Each new row is followed by what is left after taking away its nearest point in the smallest flat space through zero that holds the last named rows.

K57, 4 rows:
[[ 21   9   7  16  32 -18 -11  -9  27 -11   6]
 [ 13  15  -5  18   3 -15  35 -48   9   2 -11]
 [ -4 -17  11   3   6  -2   7 -13  -4   6   7]
 [ 10   8  -8   5   3  11 -24  -9 -13   1 -11]]
New rows:
[  0 -21  14 -20  -2 -10 -16   4 -15 -21 -10]
[  5  -9   8 -16  -5 -16  -3  -5  -8 -23 -15]
[  6  -8 -15   0 -11 -17  -7   0 -22  -5   9]
[  8  -6 -13   2  -7 -22  -3   1 -14  -7  11]
[ 21 -23  -6  -7  -4  18  19   7  -5 -13  12]
[ 28 -15 -10  -3   0  17  13   4  -2 -16   8]
[-20  22 -11  13  -3  -1  22   9 -17 -22   2]
[-17  10  -2  17  12   0   7   4 -20 -20   8]

K398:
[[-23  20  -5   0  17   5  -7  -1 -13  18  20]
 [-17 -11   1 -15  -6  -6 -12   3  10 -26  12]
 [ 11  24  21   1   5 -15 -10  -9  19  31  35]
 [-11   6  16 -19   7  -7  -1   4  15   2  12]]
New rows:
[  5  -6  -9  -2  -4 -28 -12   4   9   1   8]
[  0  -3 -12  -3   4 -21  -3   8   0   7  -4]
[-10  -1   4   0 -15  -6  33  -5 -11  -1  -9]
[-11   2   4   3 -17 -11  23  -9  -8   0   6]
[  0  10  33   0   4   9   1 -26  -3   5  -8]
[ -6   3  24   3  -1  11  -5 -27  -8  -8  -7]
[ 17   2   5   7 -13  -5   2  11  -6  -3  -7]
[ 2  7  5  0 -6 -4 -1 13 -8 -3  1]

K109:
[[ 12  31   8   8   1   2  -9 -25   0  -8  22]
 [ 23  15  -5  -1  17  15  -8  17  -9  -2  17]
 [ -3  11  19   7  -8  -6  11 -15  -2 -18   7]
 [  3  13  10  -2  15  20 -13 -38  -4 -16 -19]]
New rows:
[ 34  -1  -2 -12  15   6   5   1  -3  13   6]
[ 20  -7   5 -10   3  -5  13  -9   2  10   0]
[ -2  -1   5  -8  -6   8  16 -41   4 -15  13]
[  3 -12  -9 -13  -1  10  14 -12   3  -2  14]
[-26 -17  -8  -3  -4 -12  -3  -7   8 -21 -14]
[-10  -2 -12  -1   4  -6 -10   2   4 -19   5]
[ -2  17  15  18  -1  -8  -6 -22  16  -5  14]
[-2 -2  6 10  8  0 -4  3 12  0  0]
[ -7  -1 -14  24  -1  10  19   1 -28 -10  -8]
[ -7   3 -22  25  -4   7  11  -5 -23   1  -3]

K156 (4 x 11):
[[  6 -26  18 -10  32  -2  18   4 -14 -10 -39]
 [ -6 -26  12 -17  -9 -42 -22  23 -17   7 -15]
 [  0   5 -12 -27   8   4  16   5 -28  -1 -23]
 [ -2 -13 -13   8   6 -20  -5   5 -17  15 -15]]
New rows:
[ -1   8  -2  -4  -1   6 -12  19 -11   5  -2]
[  1   5   3   5   5  10 -10  15  -4   3  -2]
[-20   8  10   3  19   2 -20   6  -8  -4   5]
[-20  11   6   3  20   5 -17   4 -10  -4   5]
[ -4   0   6 -15   0   2  18  14   2  -1   3]
[-4 -2  0  0  1 -2 14 11  5  6  6]
[ -1 -30 -16  -4   0 -11   0  -4   1   2  16]
[  0 -24 -14 -11   2   0   7  -6   2  -4  16]
[  8  -4   2  -4   0   6 -12   0  -8  -5   1]
[  8  -3  -1   0   1   7 -11  -2  -7  -3   2]
[  1  -4  15 -33 -13   7  12  -1   1 -12  33]
[  2 -16  -1  -6   2  -3  13  -6  -7   4  21]

K619 (4 x 11):
[[-12   5  31  -6   6  -3   4   8   9 -13 -17]
 [-26   4 -10  -1   0   1  -5   6 -16  -4 -13]
 [  1  15 -24 -27 -11 -24   5   3   7  12   5]
 [ 12   2  -6  -3   0  14  21 -13   8  28  13]]
New rows:
[ -5  -1  11   7   7   8  20  13   7 -14  14]
[ -6   1  -4   4   3   2  16  14   2 -13  17]
[ 14 -11   9   3  20 -18  14   6  -3  -2 -18]
[ 11 -11  -5   4  18 -15  14   4 -10   4 -15]
[-18  14   4   5 -12  11   7   4 -15  19  21]
[ -8  11  13   5 -13  -1  -3   9  -8   5  22]
[ 16  18 -18  -3  13   2 -22   1 -13  -6 -20]
[ 20  19  -6  -5  16   9 -11  -3  -5   1 -20]
[ 11  -1  14  13 -22  17   0 -18 -14   8  11]
[  1   8  12  -1 -25   1  -3 -10 -12   1   3]

K691, 4 rows:
[[ 14   8 -10   2  17  -5  10  -5  -3  18 -13]
 [  0  11  -6  14  38 -33 -11 -14   1 -28  10]
 [  3  -1 -23  15  -1  -4 -12   4   0  17 -10]
 [-11  10  10  14  15  21 -18  30 -10   8  -2]]
New rows:
[11  3 -4  2  8  0  2 23 -4 -1 -5]
[10 -2 -4 -3 -1 -5  4 16  0 -8 -1]
[-5 -9  1 -6  2 -5 -2 15  7 -4 -6]
[-2 -8  0 -7  4 -7  2 12  7 -2 -8]
[-10   3  -1  17  -2   0 -14  -5  24   0   5]
[-4  6  6  8  1  5  0 -8 22  6  1]
[  1  -4  27  10  -8  17 -11  -9  10   1  -4]
[  7  -2  17  14  -1   6 -10 -16  11   3  -7]

K806, 4 rows:
[[ 14 -24   8  14 -17  11  30  -8 -13 -21  29]
 [-12  26   5  -8  -9   8  -8  12 -25  22   2]
 [-13   0  17   0   4   0  17   2   8  26  11]
 [ -8  -4  29  -4  -9  -1  -9  17  -1   5  16]]
New rows:
[ -9  19  -9  17   1  33  -1  33   8 -18  -1]
[-10  13  -7  19   6  31   7  29  18 -14   0]
[ 33 -18   6   7 -16  -8   2  20  21  13  -1]
[ 32  -4  -6   5 -17  -3   2  18   8  20  -7]
[11  0 -3 24 22  0 10 -5  3 12 11]
[11  4  1 20 16 -1 -8  4 -4  5  9]

K154:
[[-20 -18  -4  -4 -11  16  -7  -3  18  45  18]
 [ -1 -42  19  12 -22   5   6  -4   7   2  11]
 [ 13 -26   8  -6  -2  -7  -5 -28  27  12   6]
 [  0 -39  19   6  10  17 -29  -1   8  14 -10]]
New rows:
[ 10   0  19  -4   0 -33  -5 -28 -29   1  -1]
[ -5   1  15  -3  -3 -21  -8 -16 -33  16   3]
[-15  -5   5  -4 -33  -1  -4 -25   1 -11   3]
[-16   6   1  -6 -19   4 -16 -18  -5 -10  -7]
[ -2 -27  18  -4  14  16  -2  10  -5  -8  -2]
[ -2  -5   4 -13  12   6  10   3   0  -4   6]

K833:
[[  3  10  10  -6   3   6   3  17 -12  -2  -3]
 [  7   5  19   3   1 -13 -14  -3  12  12 -12]
 [ -9  -6  10  19 -14   3   2  -7 -10  -9  -2]
 [  5  -3   9   7  -6 -18   9   6   0  -5 -18]]
New rows:
[  4 -13  -7   2 -12  21  -2  -1   3  -5  26]
[ 13  -9   4   0 -10   4   0   8   8  -2  10]
[-4  4 -6 -1 31 -1 28 -5 10 -2  2]
[-8  6 10  9 25  3 19 -9  6  0  1]
[ 15   1 -10 -11 -17  -8  -6 -18  28  -1 -33]
[  7   8  -7 -12 -18  17  -4  -8   6  -8 -21]

K731 (4 x 11):
[[ 23  38  28  27 -29  25  30  -5 -15 -20 -21]
 [ -3   0   9   2 -21  48  -2 -32 -26  19  15]
 [ -3  14  10  11 -10   8   0 -17  12  -9 -30]
 [ 18   1  24  43 -35  -2  29 -13  22  22   0]]
New rows:
[-15   9  -8 -15 -14  19  15 -22  12  21  -4]
[ -8  13 -11 -19  -5   3  21   0  10  10  -1]
[  6 -11  16   1  13 -23   8 -15 -21  -4 -12]
[  4 -14  16   0  12 -19   6 -19 -22   0  -9]
[-11  23 -23 -13  10 -19  11  -7 -21   0  12]
[-11  22 -17  -1   0 -18  14 -18  -9   7   5]
[-19   1  -6   5  13 -13  -3   5 -17  21  22]
[-18  14   1  12   7 -10   0  -1 -11  10   1]

K894 (4 x 11):
[[ -4  33  -1 -27 -32  12 -13   7  -6 -13  17]
 [  9  32  14 -29 -22  -2   1   5 -16 -19  18]
 [ 22  -5  25 -47 -18  10  23  42  16 -25 -15]
 [ 12  24  -9 -15 -18   3  -6  10  -2  14  -7]]
New rows:
[-16  -2  17  23  -2 -11   0   6  -9 -13  -2]
[-10   5  11  17 -10  -8  -3  14  -6  -3 -10]
[ -8   0   1 -11   6  -3   4 -18 -12  11  23]
[ -4  -7  -1 -16   4   3   7  -6  -1  15  11]
[ 12  33  -7 -18   2 -14 -12   1  -5 -28   5]
[  5   9 -14  -2  15 -10 -11   1   9 -19  -7]
[-11  -1 -19  21  -1  17  -7   8 -28  -8  10]
[  3  -4 -11  12   1  13   4  19 -26  -7   0]
[  1  17   2  11  32 -14   2 -11  25   5  24]
[ 3 19  1 -2 21 -5  2  3 33  3 18]
[  0   2  -5  -7 -31  13 -14   8   6 -13  -5]
[  7  -5   0   8 -12  -2  -5  -3  -3  -7  -7]

K933:
[[ -6  -3 -16  -2  10   5   4 -21 -10  -3 -33]
 [ -7   5   2  14   3 -12  -2 -12   8  13  17]
 [ -4   9   6  18  -5   4 -29  -1  -8  -8  -9]
 [ -3   2  -1 -17 -17  -7  -8  -9 -11   0 -11]]
New rows:
[-15 -24 -21  -9  23  26  -8   5  -4   3  -3]
[-18 -18 -13 -11   8  14 -18   4  -3  10  12]
[ 14   1  21  -8  16  -3 -15   3  14  -4  25]
[ 10  -1  11 -15  18  -2 -13 -11   6  -6   3]
[  4   2 -10  14   1 -17   1  11  -2   4   0]
[  5   1 -11   8  -2 -16   2  12  -5   2  -5]
[ 11  13   0  11   7 -14   8  14  24   9 -16]
[ 10  14   1   3  -2 -17   2  12  18   8 -21]
[ 4 -6  6 17 10 -8  7  2  0 12 13]
[  5  -7   4   5   1  -5   2   2 -10   5  -2]

K662 (4 x 11):
[[  4  21  37   7   5  -6  -9  21  -1  14 -10]
 [ -6  18  18   6 -11   4  30  -3   1  10   2]
 [  6  -4   0  10  13 -27 -10 -16   5  11 -34]
 [ 14   8  23 -13  -8  -2  -1   4  -2  -2   2]]
New rows:
[  2  14   8  -4  31 -21 -13  -6  -1  10   3]
[ -2  12  -1  -9  22 -10   1 -10  -2   4  17]
[-13  -8  -2 -16  12  -6   0   0  -4  -7  -3]
[-14  -3   4 -14  10  -5   5   2  -4  -4  -3]
[-33  18   6  10 -14   7 -33  -5 -33  -8 -30]
[-28  15   3  -1 -25  11 -21 -16 -33 -15 -22]
[  4 -18   4 -15  -6  -2 -32 -24   2 -10  -7]
[-13  -3  10   1  -7   9 -13 -15   2   1   0]
